There are 4 ways to turn a row about zero (a turn may also mirror it). The second row of each pair is the first, turned, with some noise. The first 36 pairs use one turn. New pairs use 3 turns, one after the other, and a turn may come again.
Known pairs, each followed by its turns in order:
[ -8.8  19.4  36.4   5.8 -10.1  24.7  27.8 -37.2]
[ -0.7  28.5  32.7 -43.6   0.5  -0.6 -31.5   9.9]	q115

[ 31.2 -37.6  36.8  -2.6  36.2 -34.5  20.4 -17.7]
[ -9.0 -33.8  14.9  -1.3  -3.9 -27.4  11.2  67.0]	q787

[ 28.1   0.4 -30.5 -37.3 -24.5 -18.2  28.4  28.9]
[ 25.3  23.9 -11.5  -5.7  -8.7  48.8 -13.9  38.2]	q251

[ 19.9 -33.9  -4.4   6.3   2.9   2.9  -9.7 -21.6]
[12.3 -4.0  3.1 29.7 10.7 -3.1 30.4 -0.2]	q251

[-14.5  -4.8 -37.8 -27.7 -22.0  33.8  24.2 -27.3]
[  5.0  14.0  56.7  10.8 -30.4 -11.7  15.1 -24.7]	q99

[ 12.4 -34.5  34.0   5.4  24.4  15.6   7.3  15.2]
[ -4.8  -0.2 -14.6  14.6 -12.7 -14.5  39.6  36.1]	q787

[ -4.6 -20.5  13.9  -1.1 -27.8  11.5  16.5  19.9]
[-14.0 -12.2  -0.5 -21.2 -37.3   5.8   3.9  -2.4]	q115

[-11.7  -6.3 -21.5  28.2 -19.6  36.8 -19.2  -1.0]
[-38.8  -7.2  12.2  18.6 -18.6 -30.7  -9.2  -7.7]	q99

[ 11.0  10.4  32.9 -30.6  29.5  23.5 -13.3 -31.1]
[ 18.3 -17.2 -19.0 -29.9  -4.6  -7.3  35.1 -39.0]	q251

[-18.8 -32.7 -24.7 -32.9   0.7 -32.1  23.5  17.5]
[ 31.7  -8.8  19.7 -31.2 -48.0  11.6  -8.7  15.8]	q787

[-30.0 -10.1  -8.7  15.1 -14.7  -6.7  35.5  36.7]
[ -1.3  17.3 -23.0 -10.1 -20.8   0.3 -17.7 -50.4]	q99

[-10.4 -20.3  12.4  -2.3  35.8   6.0 -37.2  35.2]
[-25.1 -43.0 -18.8  13.9  15.7  33.7 -15.6  -4.0]	q99

[-24.0 -28.4  -8.8 -34.4  28.3 -18.5 -24.2  -5.1]
[-18.6  10.3  -7.0 -15.9  45.1  12.8  35.5   1.2]	q251

[-35.9  31.1  31.2  -7.6 -31.6  18.8  19.2  32.2]
[ -4.5 -30.7  13.9 -43.3  -8.0   1.4 -54.3   6.8]	q251

[  5.7  27.2  19.5   7.1  26.6 -27.2 -37.5 -29.3]
[ -2.3  30.3  -9.7  -3.8   9.4 -21.2   8.1 -55.5]	q251

[-26.8 -17.4 -20.5  12.9  -6.0  19.9   8.9  33.2]
[-20.5  -3.7  -5.8  13.8 -19.2  -1.2 -17.5 -43.3]	q99

[ 21.1  10.7  29.5  -9.2  18.2  23.9  37.9 -26.0]
[ 25.2  32.1  24.1 -32.6   0.4  15.4 -25.0 -21.9]	q115

[-16.2 -19.5 -34.7   9.8 -15.5 -26.8  10.2  30.2]
[ 21.3  14.7  21.5 -45.4 -18.1   6.8  12.2 -10.4]	q787

[-15.8   1.7 -22.9 -14.6  12.7  -4.2 -31.5 -34.6]
[-34.0   0.1 -10.6 -10.7 -11.5  13.7 -42.1  -3.7]	q787

[-14.2  24.4  -7.9  23.5 -30.0   8.8   5.5 -33.7]
[-19.7   3.2  19.0  -1.6   3.2 -22.4 -39.8  25.0]	q115

[-12.3 -22.4  13.9 -34.2 -19.8  16.1   6.3  14.9]
[ 12.9 -30.2  10.2 -22.3  20.4  24.9   0.8  18.6]	q251

[  6.0  37.0 -25.0  32.7 -15.7  17.1  -2.9  -0.6]
[-20.2  19.3  -4.3  33.2  -5.3  -8.2 -38.8  16.5]	q115

[ 25.7  24.7  12.2 -29.0  37.4 -24.2 -21.1   7.1]
[ 21.2 -19.1 -21.2  10.0  22.6  34.0  29.8  29.2]	q99

[ -5.2 -15.8 -24.0  36.0   1.7   1.2 -37.4 -31.5]
[-15.6  -7.2 -32.4   5.3  33.4 -41.4 -15.1   4.9]	q115

[-32.1  27.7  22.6 -15.4  20.9  19.0 -29.4  35.7]
[-22.4   7.2  -3.1  38.1 -37.8 -11.9  16.1 -40.1]	q787

[-11.6  10.9  15.4  14.5   9.5  12.5   9.7 -32.6]
[-14.5  26.0  20.0  -7.4  25.5  -8.6   3.2   3.9]	q99

[-12.8  27.6  19.6 -12.5 -34.1  23.2 -26.0 -26.0]
[ 32.0  -6.3  32.3 -35.8  -0.3 -29.1  -6.3 -14.7]	q251

[ 18.4  33.1 -18.3  23.1  26.2   8.6  15.9 -32.8]
[  6.0  29.7  13.3  19.0  30.9  -3.6 -40.0 -17.6]	q115

[ 18.8 -18.9  -3.8   7.1  -1.3  30.9  24.3  -9.1]
[ 21.7  13.1 -26.9   3.7  17.4   4.8   4.9  27.0]	q787

[ 27.2 -14.9  38.0  15.5  22.8   6.1 -34.6 -27.6]
[ 21.8  37.3 -28.0 -27.9  20.9 -32.2  13.6  -4.4]	q115

[ 11.9  38.0 -34.6  -2.9  18.1  31.9 -10.0  27.6]
[-23.1  19.4  13.2 -22.5 -54.7  13.6  13.0   5.5]	q251

[-14.6   4.5   0.7 -32.5  23.6  23.8  21.6  15.6]
[  3.1  13.5  13.0  20.6  -2.0  41.9   4.9 -21.6]	q99

[ -9.0   8.1 -24.9 -33.1  15.2 -29.1  -8.0 -13.4]
[ -6.7  -4.5  21.8  -8.5 -27.3   4.3 -43.8   0.5]	q787

[-18.1  22.2  18.5  -8.8  -1.0 -34.1 -27.2  -6.2]
[  1.4   5.1  18.8   6.8  18.3 -13.0  33.3  33.0]	q115

[ -7.2  23.8 -36.6   0.6 -12.9   3.5 -27.8  -6.9]
[-14.4  23.6   4.3  -8.9   7.0  20.4 -27.8 -30.1]	q787

[-27.2   0.8  10.1  -3.0 -31.4  -8.5  38.0 -30.6]
[  7.5  37.8  26.4 -40.8  -8.1 -10.1   0.4 -16.4]	q99

New pairs, each followed by its turns in order:
[ 37.3  15.8   2.0 -37.0 -18.5  33.0 -35.2   2.9]
[  6.6  12.3   7.7 -29.2   0.7 -34.7 -59.5  -6.8]	q787 q787 q787

[-14.6  -5.7 -20.0 -17.6  19.3  -8.0  -0.7 -35.3]
[  9.7  -9.7 -38.8  14.2   5.7  13.0  -5.8 -21.8]	q787 q787 q787

[  4.8 -20.9  27.6 -30.5  15.1  30.7 -21.8  10.3]
[  9.0  39.1   8.8  -5.8  23.2 -36.8 -16.8   1.8]	q787 q99 q251

[-34.4 -34.8 -24.3  14.7  22.0  -6.4  11.8 -27.1]
[ 26.7  29.1  -1.1   3.4 -15.1  52.7  -3.0   9.1]	q787 q251 q115

[ 23.7  -9.5  11.7  22.2 -36.3   3.8  22.7   2.4]
[-30.9  21.1  21.8 -15.5  23.3  16.3  -9.3  14.9]	q99 q787 q99

[  8.6  32.9  -9.3 -33.8  16.7   3.4  -7.9 -22.8]
[  8.8  -1.7   9.2  -2.0   0.2 -47.2  14.7 -25.2]	q115 q787 q787

[ 29.0 -37.9 -18.8  14.6 -31.5   0.8 -35.7  -5.3]
[-50.1  42.9  15.7   8.2  12.5 -15.9  -7.0   6.7]	q787 q99 q99

[27.9  1.0  6.9  4.3 24.3 23.5 -1.9 19.7]
[-34.1   4.6  17.2 -21.5  -0.3 -15.4   4.2  16.0]	q99 q251 q115

[-22.3  -6.4  -4.4 -10.8  16.6   7.2  21.7 -16.3]
[  5.5 -21.4   5.0 -29.8 -11.1   0.8   4.5 -11.7]	q787 q787 q251

[ -6.0 -17.1  36.5  33.8   8.3  16.1  15.0   7.2]
[ 30.2   6.7  -4.9   5.9 -41.4  20.7 -12.7  -2.8]	q251 q787 q787

[ 32.2   5.8 -14.7 -16.9  24.6  -6.0 -15.9 -25.7]
[ 13.8  34.9  27.1   8.6 -10.2  21.0 -16.6  12.0]	q251 q251 q251

[  5.3 -28.3   2.9  15.8 -34.8  -4.5  -0.8 -16.7]
[ 30.5 -10.9  26.4  -3.0 -21.6  18.0  -8.9   6.9]	q115 q99 q99

[ -8.9  38.0 -33.0   4.3   2.4   8.7 -37.8 -17.2]
[-24.3  -9.2  28.8 -29.2   7.8  39.7  16.0 -12.0]	q787 q99 q115

[ 12.2 -14.1 -13.4  16.0 -11.1  -1.6  32.5 -28.0]
[-11.0  -7.8   7.3   6.8   5.5 -33.2 -26.6  25.7]	q115 q251 q787

[-35.0 -28.1  13.5 -11.7 -11.6 -29.4  22.8 -37.1]
[-10.7   6.4  30.4  11.6 -25.5   5.0  38.3  41.9]	q251 q787 q115

[  1.0 -28.0 -33.7  35.3 -29.6 -29.8 -20.6  11.0]
[ 28.1 -16.5 -22.4 -39.4 -30.8  25.9  15.4  24.3]	q99 q787 q115

[-14.3  30.7 -33.6  29.5   7.3 -17.2 -29.0  -5.5]
[-16.6  -0.2  31.2 -27.7  40.6   9.1 -28.0  -0.4]	q99 q115 q99

[-18.3  15.8 -16.2  20.7 -37.3 -15.0  28.2 -23.4]
[  6.6 -35.1 -15.5 -25.2  19.0 -21.9 -27.0 -22.4]	q251 q787 q251

[-24.0 -32.9 -10.9  -8.3 -23.1  16.9  -1.7   5.7]
[ 19.2  27.8 -21.4 -16.1 -17.4 -11.0 -15.6 -14.2]	q251 q787 q99

[ 11.9  29.4  11.8   3.1 -28.3   9.7  21.2 -32.8]
[-26.2  13.5   1.0   7.7  13.6  43.8 -24.2   8.3]	q251 q787 q99

[ -6.8  24.1 -16.7 -20.5   6.5 -14.2  21.1  33.8]
[ 11.0  20.7  39.8  13.9 -22.1   4.4  14.1 -14.5]	q787 q99 q787

[  6.3 -16.1  30.5  -0.4  36.7 -35.8 -27.3  37.8]
[-20.4  -9.5  10.0 -25.9  36.3 -32.0 -49.3   9.0]	q99 q99 q99

[-31.9  -9.5 -29.3  15.2  32.3  34.2 -26.6 -35.7]
[ -7.6 -19.1  30.4  15.7  38.5  44.4  36.2   5.4]	q99 q99 q99

[30.5 35.4 23.0  2.5 -4.1 14.7 14.6 35.8]
[  1.2 -30.5   9.9  11.6  11.0  20.0  25.6 -47.5]	q99 q251 q787

[  1.9 -28.8  34.7  -0.8   3.4 -30.3 -34.2 -17.0]
[-28.2  -2.6   6.6   0.9 -52.5  -0.7 -18.4  23.2]	q99 q787 q115

[ 19.9  31.9  -2.6   2.6 -19.7  25.4  20.4 -25.8]
[17.4 10.7 40.0 -4.0  3.4 34.7 14.9  5.5]	q251 q99 q787

[ -4.9 -26.1  34.6  17.2  23.1  28.3  27.2 -29.6]
[-14.1   1.2  27.3 -13.2  26.0 -45.0 -26.8 -24.1]	q787 q115 q99

[-16.0  19.9  15.3  15.4 -16.6 -10.5   5.4 -31.5]
[ 28.3 -20.5  -8.7  16.3   9.6  18.4  -8.7  21.9]	q99 q251 q115

[ 15.2 -24.8  -2.9  11.5  20.3  22.1  32.4 -19.2]
[ -8.5 -39.9 -21.7   3.4  10.8  23.8 -16.6  -7.8]	q115 q99 q251

[ 28.1 -31.4 -21.6 -31.4 -19.7  16.7  -7.2  15.3]
[  4.5  33.0 -12.8  27.3  27.0 -36.9  14.1   1.9]	q787 q787 q99

[  2.2  32.8 -31.5  29.1 -27.6  22.5 -34.2   6.2]
[-25.9 -31.1 -13.6  16.8  -3.8 -18.8  17.7 -51.8]	q115 q251 q787

[-17.4 -22.6   6.6 -34.7   8.0   4.1 -11.6 -14.1]
[-13.9  -6.0   8.5  26.1 -12.9   2.9  -6.5  36.5]	q99 q787 q251

[ -8.4  12.2 -15.5  -9.3 -36.4  29.2 -25.6  36.4]
[-15.5  -7.3  31.3  -8.9  49.8  15.0 -21.0  15.1]	q99 q115 q251

[ 13.9  18.6 -37.3  24.8 -34.4  -6.6 -10.9 -29.5]
[-12.5   4.9 -19.6  -4.4 -47.6  25.9  36.5  -5.8]	q787 q115 q251

[-24.8 -22.5  -4.2 -20.9 -15.2 -22.1  -4.6  21.3]
[ -5.8   1.6  19.8  -2.6 -12.6  36.2   7.5  28.8]	q99 q115 q787

[-32.1 -23.8  28.0  -3.6   4.5  -6.2   5.3 -29.3]
[  3.5  -9.1 -23.3  26.5   1.1   4.6  44.4 -11.8]	q251 q99 q251

[-14.3  13.8  23.0  14.8   6.0  36.9 -30.3   6.4]
[ 40.0   1.4  -1.0 -20.7  -8.1  22.5  22.0  19.9]	q251 q99 q115

[ 12.7   1.2  -0.4   6.4   4.0 -10.5  35.6  26.9]
[ 12.4  16.9  -8.3  24.4  25.0  18.3  -0.6 -15.3]	q115 q251 q251

[ 25.3 -31.1  18.4 -32.0  10.9  34.8  21.2  35.0]
[-13.8  21.6  33.0 -32.5  36.1  13.3 -22.7 -35.2]	q787 q99 q787

[ 29.7  22.7   2.0   8.1  23.9  29.6  22.1 -21.6]
[  0.0  -4.0 -16.9  26.8  14.6 -18.1  35.4 -32.3]	q99 q99 q99

[ 35.9 -11.6 -18.3   5.4 -20.3   7.9 -22.3 -20.0]
[ 12.7  -4.4 -20.7   7.7  12.3 -18.2 -31.1  29.6]	q99 q115 q251

[  7.1   3.5 -21.7  -5.4  -1.1   5.2  -9.0   3.7]
[  7.7  -0.3   0.7  15.4 -12.2  -9.2 -12.9  -8.2]	q115 q787 q787

[-31.2 -10.1  24.1  -8.4  19.2  27.2 -20.2 -19.5]
[  4.8  19.4   9.5  26.2  13.7 -16.8 -11.1  42.4]	q99 q787 q251

